The rows of a group lie close to one hidden flat surface of 12 dimensions, which may be shifted away from zero. Surfaces can cross.
(in the rows, 128 means zero)
Known rows, each followed by its group:
[116 104  88 166 154 154  80 122 104  46 126 129 134 142  82  92]  Z
[135 124 129 101 133 189 105 147 132 125 180 121 152 112  86 107]  L
[145 109  71 149 113  79 129 130 188  94 198 154 163 178 113  96]  A
[143 153 119 114 115 156  99 128 174 116 155 119 178 140 137 121]  H
[122 120 168  69  92   4 150  98 150 133 182 158 156 110  73  88]  L
[142  68  77 114 241 183 149 181 107  74 150 118 148 154 182 123]  Z
[163 135 135 121 157 118 158 122 179 182  96 165  97 153 114  89]  A
[137  95 134 124 174 142 126 109 133 168 144 176  92 144 119 132]  Z
[107 134 154  53 122 167 200 195 141 165 170 126 133 118 113 138]  H
[134 128 143 141 161 136 139 108  73 120 168 115 133  72 115 112]  Z
[140 118 111 144 130 184 125 107  87 123 105  90 130 167 118  78]  Z
[155 103 157 131 137 156 141 111 104 100 171 192 150 126 106  62]  L
[ 94 127 146 151 128 129 158 145 125 104 114 151 136  92 153 142]  L
[124 144 157 110  83 136  99 144 114 119 181 173  97 108 114 165]  H
[109 177 161 122 144 136 149 125 111 136 126 138 114  97 136 110]  H
[ 73 100 125 161 114 177 199  81  80 136 114  98 166 161 100 105]  L
[ 64 172 134  79 178 175 127  94 102 138 113  81 130 189 178  87]  Z
[105 122 154  93 169 100 161 141  99 154 164 135 193  99 161 135]  L
[ 85  84 123 112 161  65 117  66  93 135 160 129 119 164 150 133]  H
[155 139 122  91 125 119 118 172 196 116 115  80  81  92 180 157]  A
[ 86 118 147  76  60  75  92 185 117 120 124 190 149 168 128 200]  H
[154 101 136 112  97 110 194 176 124 154 128 136 127 137 149 115]  A
[ 90 141 149 103  90  92 150 152 119 160 129 104 115  92 117 146]  A
[135 117 132  73 115 149 139 178 148 178 102 111 111 144 113 116]  Z
[119 102 124 157 109 126 124 101 136  78 140 141 116 125 126 127]  L
[159 140 138 156 125 130 148 103 114 124 172 155 132 119 132 126]  L
[179  93 132  76 157 114 115 144 104  97 213 138  90 122 187 154]  Z
[157 142  87 141  88 168  83 149 166 151 164 124 117 156  67 114]  A
[115 101 118 153 116 111 126 104 175  62 130 154 128 131 106 104]  L
[130 162 174 129 173 116 132  74 181 116 110 181 154  96 114  81]  Z
[129 126 121 145 117 121 109 148 118 133 133 133 136 110 121 140]  A
[128 110 119 150 161 111 105  85 133 112  57 113 152 143 138 141]  A
[125 137 172  95 128 144 149 112 138 114 119 143 178 125 137  77]  H
[176 135 140  84  84 106 112 165 169 146  85  90  90 106 143 160]  A
[115 160 122 115 182 118 169 108 192 144 165 120  91 102  79 111]  H
[124 101  89 156 106 156 132 130 166  84 108 108 107 153 102 125]  L
[155 104  85 183  92 153 144 130 109 145 148 126  96 173 142 138]  A
[135 151 121 111 130 132 117 139 138 146 135 124 105 144 142 158]  Z
[132 111 149 135 222 141 109 141  75 128  75 178  96 116 191 172]  H
[221 187 105 155 153 146 120  98 144 138 168  79 166 102 143 136]  Z
[121 120 100 146 116 165  90 147  67 118 114 103 123 160 133  92]  H
[187 156  75 212 160 121 119 149 141 167 113 165  96 127  80 135]  L
[102 181 164 100 117 142 108 145  89 129 127 170 153 145 153 147]  H
[126 134 101 153 116 115 130 120 164 119 138 128 136 148 118 122]  A
[129 200 141 105 131 127 123 120 111 165 127 134 108 156 138 158]  L
[123 120 152 150 180 133  89  81 110 182  89 160  71 118 160 139]  Z
[161  92  88 153 123  90  98 140 126 111  26  84 122 161 167 172]  L
[136 136 125 171 109 147 128 114 150  89  87 129 147 120 139 134]  L
[150 111 160 106 124  73 126 123 167  84 101 162 121 103 132 100]  H
[110 100 131 108 115 127 114 169 115 128 107 147 140 139 136 155]  H
[ 82  86 112 104 207 113  96 122 156  86  90 157 185 181 144  95]  L
[121 143 110 129 135 143 138 118 111 191 156 116 108 155 121 157]  A
[186  98 130 133 157 190 187 165 170 167 128 202 107 159 165 164]  Z
[ 86 183 182  97 161 109  99 117 139 118  60 106 144  65 150  83]  Z
[112  98 108 129 139 112 106 129 104 125 155 122 131 130 119 127]  A
[131  95 103 119 121 127  75 106 133 128 196 103 117 130 115 127]  H
[ 96  93 102 161 160 118 159 158 113 159 164 172 104 131 102  76]  A
[ 79 116 150 153 108 161 167 146 118 143  69 186  90 147 128 136]  Z
[132 119 130 113 125 116 161 162 117 158 172 151 119 121 131 116]  A
[118 139 132 150 109 125 139 106 139 116 135 134 150 134 149 135]  H

New rows, each followed by its group:
[130  67 137  87 151  44 154 146  73 171 141 149 141 143 140 135]  A
[171  80 114 178 131 181 151 112  95 111 129 151 140 148 108  80]  L
[119  71  78 119 142 119 121 149 116 135 164  85  69 143  91 112]  H
[137  94 130  63 128 123  97 132 110 154 143  88 104 140 106 135]  A
[120 180 119 144 170 156 126 130 160 147 126 121 199 109 135 150]  L
[147 146  80 144 129 168 165 158 107 128 194 125  87 179 175 182]  H
[176 139 120 107 115  86 130 108 174 127 103 117 170 170 103 105]  L
[163 149 112 164 100 152 153 141 124 146 127 131 152 149 160 162]  A
[ 90 129 120 124 114 137 186 149 161  80 138  92 166 110 157 108]  A
[115  89 125 148 174 140 133 123 106 153  90 132 116 121 113 112]  Z
[167 122 146 139  94 169 148 108 108  91 114 131 125 152 153 118]  L
[124 140 136 142 108 158 191  87 127 146 113 116 140 164 136 118]  A
[107 167 121 155 157 170  99 154 174 132  53 143 141 113 103 125]  Z
[138 132 126 125 154 152 159 108 105 137 156 113 134 141 144 117]  Z
[154 156 161 146 134 130 136 106  64 138 110  86 113  65 193 133]  Z
[104  44 110 158 157 166 133 162  32 156 131 136  99 128 109 102]  A
[128 118 125 118 150 133 130 167 132 114 108 107 158 105 153 138]  A
[127  99 105 151  35 165  78 125  92  96 132  70 121 137  91 147]  A
[146 117 130 106 113 147 168 129 151 133 116  91  78 139 165 122]  A
[124  45  81 158 109 125  91 178 104 113  98 101  85 126 107 118]  A
[129 143 109 140 130 141  81 175 145  92 184 139 146  77 126 126]  A
[140 134 157 109 119 119 136  89 118 126 109 109 133 127 127  68]  Z
[ 91 136 121 125 123 118  46  72 112 115 119 131  90 171  85 134]  L
[ 96  67  82 104 135  59  66 133 151 146 165 112 119 145 118 191]  H
[133 165 128  93 163 152 139 147 170 120 129 139 130 160 190 144]  Z
[ 94 138 179 124 156 122 108 142 142 137  65 176 124  59  96 143]  H
[ 98 124 152  84 131 134 130 152 125  94 183 168  89 118 143 126]  L
[120 152 101 173 158 165 158 115 136 131 124 115 121 136 130 117]  H
[167 114 136  87 147  98 119 134 207 120 144 101 156  76 166 129]  H
[112 121 115 165 111 153 106  86 118 105  61  77 134 138 123 152]  A
[152  94 114 144 149 153 124 138 156 114 115 116 137 110 157 130]  H
[145  80 148 143 164 168 118 106 123 124 105 190  98 135 118  92]  Z
[142 141 114 109 124  79  87 125 172  61 174 169 107 150 139 159]  Z
[123  60 121 112 124  87 113 147  99  96  96 139  78 156 143 124]  L
[159 101 109 123 147 136 120 175 173 106  96 125 121 119 134 125]  H
[156  97  87 140 140  92 153 152 155 122 165 123 117 125 135 151]  L
[103 139 134 198 108 124 119  97  95 157 141 163  62 102 109 127]  A
[ 78 108 131 132 145 181 131 156 122 111 143 166 114 120  77  87]  L
[117 159 116 172 136 184 129 115  67 179 158 105 118 113 111 168]  L
[161 152 151  65 164  68 146 135 162  95 133 167  87 139 125  92]  H
[176  92 109 146  95  75  84 168 174 119 103 179 127 126  77  85]  A
[ 95 123 127 114 131 102 123 123 116 119 107 113 117 141 125 116]  Z
[126 103 107 111 161 139 134 160 102 112 116  95 123 140 157 127]  Z
[109 139 187 101 160 118 137  96 157 116 117 209 125 111  84 105]  H
[138  73 119  69 175 154 125 190 163 150 150 139 143 133 159 201]  H
[149 117 111 146 128 144  81 100 139 121  97 103 102 143 122 141]  A
[168  81 101 124 159 163 140 206  93 129 138 110 109 106 149 160]  Z
[ 65 128 109 170 124  91 177  75 148  90 164 176  65 168 107 129]  L
[163 118 104 131 109 147  60 142 137  99 162  87  38 101 163 164]  A
[ 84 149 139 120 113 133 128 127 122 136  82 119 114 145 123 115]  Z
[189 141 153  84 136 181 154 139 157 155 132 133 104 133 142  97]  A
[178  82 124 121  88 138  83 128 100 143 101 134 170 169  55 105]  A
[ 89  80 160 110 109  86 117 100 107 120 107 128 135 111 104  87]  H
[122 109  93 105 162 141 152 154 114 154 150  90 141 157 148 155]  L
[116 108 167 125  82 116 103 114  86 124 154 130 114  78 153 141]  H
[ 68  93 157 145 159 117 206 139  77 158  98 163  96 109 162 160]  Z
[ 84 166 151 112  91 174 128 164  95 127 157 126 117  88  70 124]  Z
